Every row belongs to one group in each of 4 separate groupings. Each group adds its own fixed numbers to the row, and there is some noise. The rows also spread widely along 10 directions, which tell nothing about the answers.
(in the rows, 128 means zero)
Some rows, each with its group in each grouping after it:
[143 119 171 136 135 136 129 124  83 102 106  99 141 105 131 112 121 117
 131 152 122 122 141 110 112] : Meli rika j990 j279
[136 116 131 102 140 127 116 100 118 104 139 119  95  99 144 168 145 120
 161 152 118  63 130 121 129] : dilo bepak j989 j220
[148 113 130 111 115 152 124 153 138 176 165 110 141 135 166 122 115 125
 124 109 172 207 155 167 143] : nim bepak j36 j130
[194 128 132 142 104  96 147  95 130 144  95 112  98  86 159 112 140  63
 145 128  97 143 100 161 181] : fize rika j36 j178
[141 186  92 149 136  77 122 148 155 154 137 138 188 140  95 120 139 146
  82 122  86 181 101 116 139] : Meli zizez j990 j667
[161 142 123 167 189  62 122 136 132 166 146 109 157  88 100  88 115 110
  95 145  80 175  96 155 141] : fize zizez j951 j130
[106 153 121 134  85 156 135 173 144 113 127 116 163 104  95 108 113 167
 117 148 154 151 123  95 121] : nim bepak j989 j279
[107 118 163 122 156 128  91 145 109  69 109 123 116 159  73 102 107 113
 103 169 106  72 128  72  96] : dilo zizez j951 j667
[193 137 136 139 107 109 136 102 156 152 101 120  90  85 158  89 128  86
 127 134 107 175 114 170 157] : fize rika j951 j178
[136 107 145 110 135 138 111 146 176 124 136 128 121 154 124 118 125 116
 111 118 131 157 145 110 114] : fize bepak j989 j220
[154 119 130 119 115 136 115 151 187 145 137 140 125 141 133 144 140 112
 133  96 128 166 119 126 159] : fize rika j989 j654
[131 189 113 147 137  76 129 121  94 116 136 117 165 142 133 148 168 152
  99 114  66 136 123 113 116] : dilo rika j951 j654
[100 115 177 182 149 127 159 145  94 111 115 101 134 116 107  63  90 138
 104 121 113 143 135 125 109] : dilo bepak j951 j130
[126 131 145 115  91 155 113 128 136  94 101 117 120 146 135 139 134 138
 115 127 131 120 149  95 111] : Meli bepak j951 j130
[172 153 110 113  68 133 126 126 163 157 129 128  96 100 161  95 127 113
 133 120 143 190 123 162 177] : fize rika j36 j654
[147 154 109 114 162 118 125 103 132 109 138 104 121  69 129 139 137 162
 118 164 102 140 130 130 107] : fize bepak j36 j279
[147 131 116 143  95  98 131 129 100 141 129  97 147 122 140 140 138  90
 143 130 125 117 103 127 175] : nim bepak j36 j130
[149 146 134 161 115 113 154 147 156 139 110 125 128 106 109  68 119 126
 100 110 104 187 115 138 148] : fize zizez j36 j654
[139 130 152  95 110 113 123 102 116 121 148 109  43  95 178  80 113  87
 155 145 156  90 138 156 145] : nim bepak j989 j654
[133 126 157 123  72 136 131 135  73 112 114 104  89 105 140  76 111  89
 152 153 157  90 129 130 160] : nim zizez j36 j654
[121 179 112 139  63  80 158 122 138 143 134 129  71 169 174  66 120 108
 103  69 125 158 124 158 157] : nim bepak j36 j178
[ 91 152 131 111 151 103 112 145 131 108 175 144  83 155 120  86 101 122
 109 110 129  87 129 112 108] : nim rika j989 j220
[141 175  84 162 140  67 113 135 166 141 137 134 141  93  85 106 121 127
 101 140  76 140  67 125 162] : fize rika j951 j130
[144 124 145 153 160 112 125 131 105 115 116 107 152  89 108 139 128 121
 125 155  89 119 108 117 129] : fize rika j951 j178
[143 115 161 123  98 151 110 153  81 126 121 107 159 161 144 152 148 121
 136 128 134 143 156 117 129] : dilo zizez j951 j654
[ 81  99 132 145 173 106  96 190 102 135 188 119 157 170  79 139  88 115
 131 109 126 102 102  97 162] : fize rika j36 j220
[140 134 147 101 124 108  97 124 130  96 105 109 133 138 118 103 126  89
 101 171 121 122 136  88 114] : Meli bepak j989 j178
[120 154 101  90 151 119  87 112 147  66 127 128 117 146 111 169 159 161
  95 151  87  89 134  69  81] : fize bepak j36 j130
[110 167 131 148 131 130 156 141  97 122 144 126 147 112 131 114 122 171
 113 114 121 141 132 131 104] : nim rika j990 j667
[140  88 152 137 194 127 119 128 169 134 144 123 105 102 122  98 102 130
 117 135 117 150 126 145 116] : fize bepak j990 j130
[139 136 131 130 134 133 135 136 138 123 127 131 120 125 122 119 133 141
 109 114 109 148 138 125 114] : fize zizez j36 j220
[125 114 157 135 143 134 121 137 141 119 125 131 102 135 125 131 107 118
 125 110 119 119 126 125 133] : Meli rika j951 j178
[159 117 147 115 127 126 101 144 122 141 143 119 153 156 150 140 145 103
 130 129 134 149 138 122 134] : nim rika j990 j654

New rows, each followed by its group in each grouping:
[145 144 125 111  88 161 116 116 141  98  99 141  97 103 137 150 140 149
 138 149 117 108 130 121 122] : dilo rika j951 j178
[134 111 131 120 212  99 101 128 102 116 156 116 150 137 100 188 141 115
 130 143  85  88 116 113 125] : dilo zizez j36 j667
[126 121 136 125 116 146 117 130 137 110 128 119 101 105 127 128 115 135
 136 148 140  96 124 120 127] : nim bepak j951 j130
[132 146 119 137 101 153 133 139  87 124 124 107 147  56 118 156 128 157
 156 166 129 109 110 130 151] : fize zizez j951 j667
[136 141 157 137 127 130 136 117 111 102 107 112 100 102 124 110 119 135
 125 136 115 110 134 124 115] : Meli zizez j951 j279
[141 118 164 115 142 170 124 108 100  95 119 109  83  61 135 110 109 145
 146 175 136 108 148 138 102] : dilo rika j951 j279
[163 123 133  95 124 137 102 114 137 106 117 120 109 143 142 156 147  95
 129 136 115 123 133 111 130] : fize rika j36 j667
[134 184  95  70  88 119  74 136 108 107 146 123 138 164 141 116 142 127
  88 160 142 139 152  97 101] : nim rika j36 j130
[126 124 122 140 126 109 116 147 155 131 140 132 133 160 124 128 129 125
 118 111 120 125 113 116 138] : nim bepak j990 j130
[140 124 145  88 136  74  74 116  42 100 130  76 181 179 152 199 172  60
 135 166 108  69 141  74 128] : Meli bepak j989 j178
[127 103 142  96 160 135  99 145 130 148 172 109 113 103 143 111  95 119
 133 155 159 156 146 151 131] : fize bepak j989 j178
[139  91 160 117 180 108 112 122 133 141 154 103  98 149 134 123 101  73
 128 117 130 131 130 141 153] : Meli bepak j36 j667
[171 141 156 131 109  73 125 111 119 135 101 130  97 197 173  63 145  67
  92 102  95 167 149 147 120] : dilo zizez j990 j178
[134 169  92 118  79 102  98 122 109 117 135 100 123 104 136 141 136 136
 142 167 123 104 105 114 157] : fize bepak j951 j279
[133 139 123 121 152  85 118 123 149 131 151 141  69 164 136 101 122  99
 108  95 110 108 115 142 132] : nim zizez j36 j130
[136  97 178 133 155 154 129 144 115 106 113 121 127 137 124 142 127 128
 119 130 121 117 148 118  92] : nim zizez j951 j178
[128 130 130 144 140 123 133 136 143 150 144 118 138 103 129 104 105 145
 116 126 132 163 126 143 140] : Meli bepak j990 j130
[114 196  68  75  50 159 107 102 178  63 109 156  59  99 128 137 148 189
 117 160 134  71 126  89 107] : nim bepak j36 j130
[108 121 151 159 153 124 127 132 180  74 103 130  78  90  67  71  93 142
 109 151  95  87  97  92 124] : fize bepak j951 j654
[ 96 131 136 142 152  78 105 147  64 111 148  88 157 101  87  81  97 101
 125 187 120  82 104  99 142] : dilo bepak j989 j130
[178 185  94 114  72 144 149  96 177 109  83 125 128  98 150 147 178 163
 103 127  97 187 137 123 114] : fize bepak j36 j667
[124  90 148 173 150 128 139 182 152 157 148 135 150 144  97 130 104 127
 140  94 130 140  96 133 161] : nim zizez j990 j279
[156 140 133 124 134 129 144  95 126 115 112 111 107  81 145 102 134 136
 114 149 110 153 144 146 112] : dilo bepak j36 j130
[134 142 116 134 142  91 119 126  73 146 161 102 129  86 130  94 103 102
 136 157 125 126 109 155 166] : dilo rika j36 j130
[ 98 120 123 150 115 151 161 157 150 137 149 138 120 135 136 171 121 169
 143  67 134 131 116 141 152] : nim bepak j36 j178
[155 172 109 164  81  98 173 104 166 127  96 126 101 121 143 102 148 135
 113  87  88 169 111 145 149] : dilo bepak j36 j279
[130 139 129 142 116 128 143 137 166  96 101 127 135 154 102 137 141 130
 103 108 101 129 114  90 122] : nim bepak j36 j667
[138 129  96 149  90 106  97 168 176 136 120 129 179 161  87 176 139 113
 128 135 112 124  74  87 181] : nim bepak j951 j178
[118 143 123 127 122 122 107 140 122 117 137 134 108 128 110 115 117 141
 122 139 121 103 119 123 133] : dilo zizez j951 j130
[101 154 138 129 107 108 116 169 107 142 151 120 144 189 126  65  89 112
  80  97 143 190 146 122 137] : Meli rika j36 j178
[130  93 183 135  98 100 118 145 113 150 126 110 104 216 170  68  98  52
 118  82 149 163 149 142 159] : Meli bepak j990 j178
[110 131 130 151 136 114 121 160 194  96 103 135 160 149  51 130 119 120
  98 125  97 118  88  60 139] : Meli bepak j989 j667
[150 113 165 105 220 109  96 118  96 121 163 102 130 139 138 146 130  99
 113 149 111 122 151 131  85] : nim rika j951 j667
[128 124 105 113 163 124 123 104 156 130 165 129  62  57 129 133 105 140
 152 149 131  80 103 158 150] : nim bepak j36 j130
[103 113 104 135 135  93 107 130 175 147 174 151  64 153 134 161 109 120
 163  77 125  62  80 140 198] : Meli bepak j990 j130
[135 133 113 126 114 124 104 136 167 116 133 142  99 133 123 140 128 133
 139 122 114 108 100 115 149] : fize rika j990 j279
[108  70 174 136 168 161 118 146  96 131 166 121  80  92 120 117  72 116
 173 139 153  79 126 150 150] : dilo rika j951 j220
[158 108 147 122 140 159 123 134 147 132 118 128 119 100 136 151 133 141
 132 139 123 151 138 146 117] : fize zizez j951 j178
[111  83 177 127 136 150 109 142  98 103 132 108 111 154 122 116 104 108
 138 139 139  95 149 108 120] : dilo bepak j951 j220
[156 102 146 142 119 120 145 120  99 132 127  90 124 111 154 162 139  90
 169 122 130 106 114 141 164] : nim bepak j36 j279
[145 156 131 121  64 121 148 122 105 128 116 103 127 119 164 117 143 102
 138 128 143 134 131 131 145] : nim bepak j989 j667
[176 134 163 109 127 139 129 100 113  86  72 113 130  87 137 101 150 102
 112 182 104 141 151 112  86] : dilo rika j989 j178
[134 107 149  98 153 161 119 119 141  99 131 122 104 152 140 153 135 138
 121 122 123 135 161 120  99] : dilo bepak j36 j667
[118 115 147 123 182 113  96 137  99 112 153 114 103 105 108 110 101 124
 126 161 118  88 124 126 117] : fize zizez j951 j130
[ 95  95 123 103 145 147  77 168 110 137 196 117 140 141 137 189 118 157
 167 136 157  98 128 116 159] : fize bepak j990 j654
[120 161  94 125 154  64 110 131 153 161 190 134 114 177 156 161 137 136
 110  81 103 136 114 152 143] : nim bepak j951 j178
[109 175 114 130 126  96 117 135  96 124 146 128 147 136 136 129 128 150
 110 122 107 125 125 117 127] : Meli rika j990 j178
[115  94 127 134 129 145 132 151 151 151 162 124 112 106 140 163 114 134
 168  97 149 122 111 150 173] : fize bepak j989 j130
[105  84 186 141 133 161 134 168  85 113 130 120 128 157 128 100 103 123
 130 113 153 112 152 119 106] : nim zizez j990 j130
[131 150 140 168 126  78 145 133  99 106  98 108 168 129 111  92 136 113
  97 149  85 125 111  98 118] : nim bepak j990 j178
[ 66 100 130 151 154 106 116 189 136 154 185 126 142 144  92 137  73 123
 145  99 146 106  89 122 190] : Meli bepak j989 j178
[180 131 135 146 203  58 101 112 150 121 114 115 161 138 106 153 157  85
  91 142  43 140 103 109 116] : fize rika j951 j178
[139 120 148 119 156 133 126 115 159 118 137 124  89 140 145 145 130 128
 123 111 119 121 138 135 110] : nim bepak j951 j667
[ 79 133 114  99 166 120  87 153  93 109 183 114 154 138 110 160 120 161
 125 154 134  92 137  98 108] : dilo bepak j989 j130
[116 128 104 117 131  98  71 157 167 137 168 129 127 190 115 142 123 120
 107 114 121 137 113 109 147] : fize bepak j951 j130
[130 131 129 109 107 115 113 126 105 134 149 106  98 108 141 101 107  92
 153 157 150 109 119 143 167] : dilo bepak j989 j667
[135 129 160 126 124 136 126 133 112 113 122 122 111 140 145 114 122 119
 116 122 127 130 145 128 106] : nim rika j951 j178
[161 120 129 106  89 127  95 132 134 132 124 133 109 129 148 119 125  85
 146 157 145 113 116 128 157] : nim rika j990 j178
[137 132 153 114 115 134 132 139 112 141 127 119 120 110 144 100 111 112
 124 133 146 152 145 147 133] : Meli zizez j989 j178
[137  67 178 185 141 154 158 145 153 110  87 131 109 101  92 124 104  96
 162 109 108  94  83 114 167] : fize rika j990 j667
[160 135 121  80 120 134  75 105 152 105 131 121 110 135 144 165 159 133
 129 168 117 120 147 112 118] : dilo bepak j951 j654
[149 138 130  44 102 172  80 118 110 109 145 126  81 128 171 123 138 142
 127 171 165 138 186 136 102] : dilo zizez j36 j654
[119 108 119 125  91 143 111 174 132 162 162 119 155 190 143 151 121 125
 131  84 157 178 137 133 169] : dilo bepak j36 j130
[163 138 140 142  95 137 144 136 128 121  91 111 158  85 118 123 138 102
 134 146 117 151 109 113 148] : fize rika j989 j667
[172 176 129 127 115  90 137 103  97 130 110  94 172 130 169 132 172 130
  87 140  92 184 158 133  88] : nim bepak j951 j178
[105 142 124 140 128  86 106 159 103 131 155  99 141 145  95  55  84 111
 102 153 132 153 114 116 150] : dilo bepak j36 j279
[152 110 146 123  67 193 142 135 138 110  89 120 150 148 165 190 168 153
 146 101 136 158 155 111 121] : fize bepak j990 j667
[124 127 151 151 129 129 127 132  88  92 101 114 135 100 104 125 120 126
 132 162 100  92 114 105 126] : dilo rika j951 j178
[115 118 129 136 184 123 125 131  96 119 164 125 134  97 120 187 127 142
 163 137 112  59 101 125 135] : nim rika j990 j667
[105 173 121 160 110  53 143 109  94 106 124 117  98 161 145 114 138 120
 115  96  74  88 108 125 142] : dilo bepak j951 j178
[149 108 153 147 149 119 140 139 162 135 127 114 135 139 124 112 127 110
 111 106 116 169 129 129 136] : nim bepak j36 j654
[148 118 138 126 149 177 131 147 141 116 120 120 172 114 115 172 143 169
 120 127 117 183 150 118 101] : dilo rika j36 j279
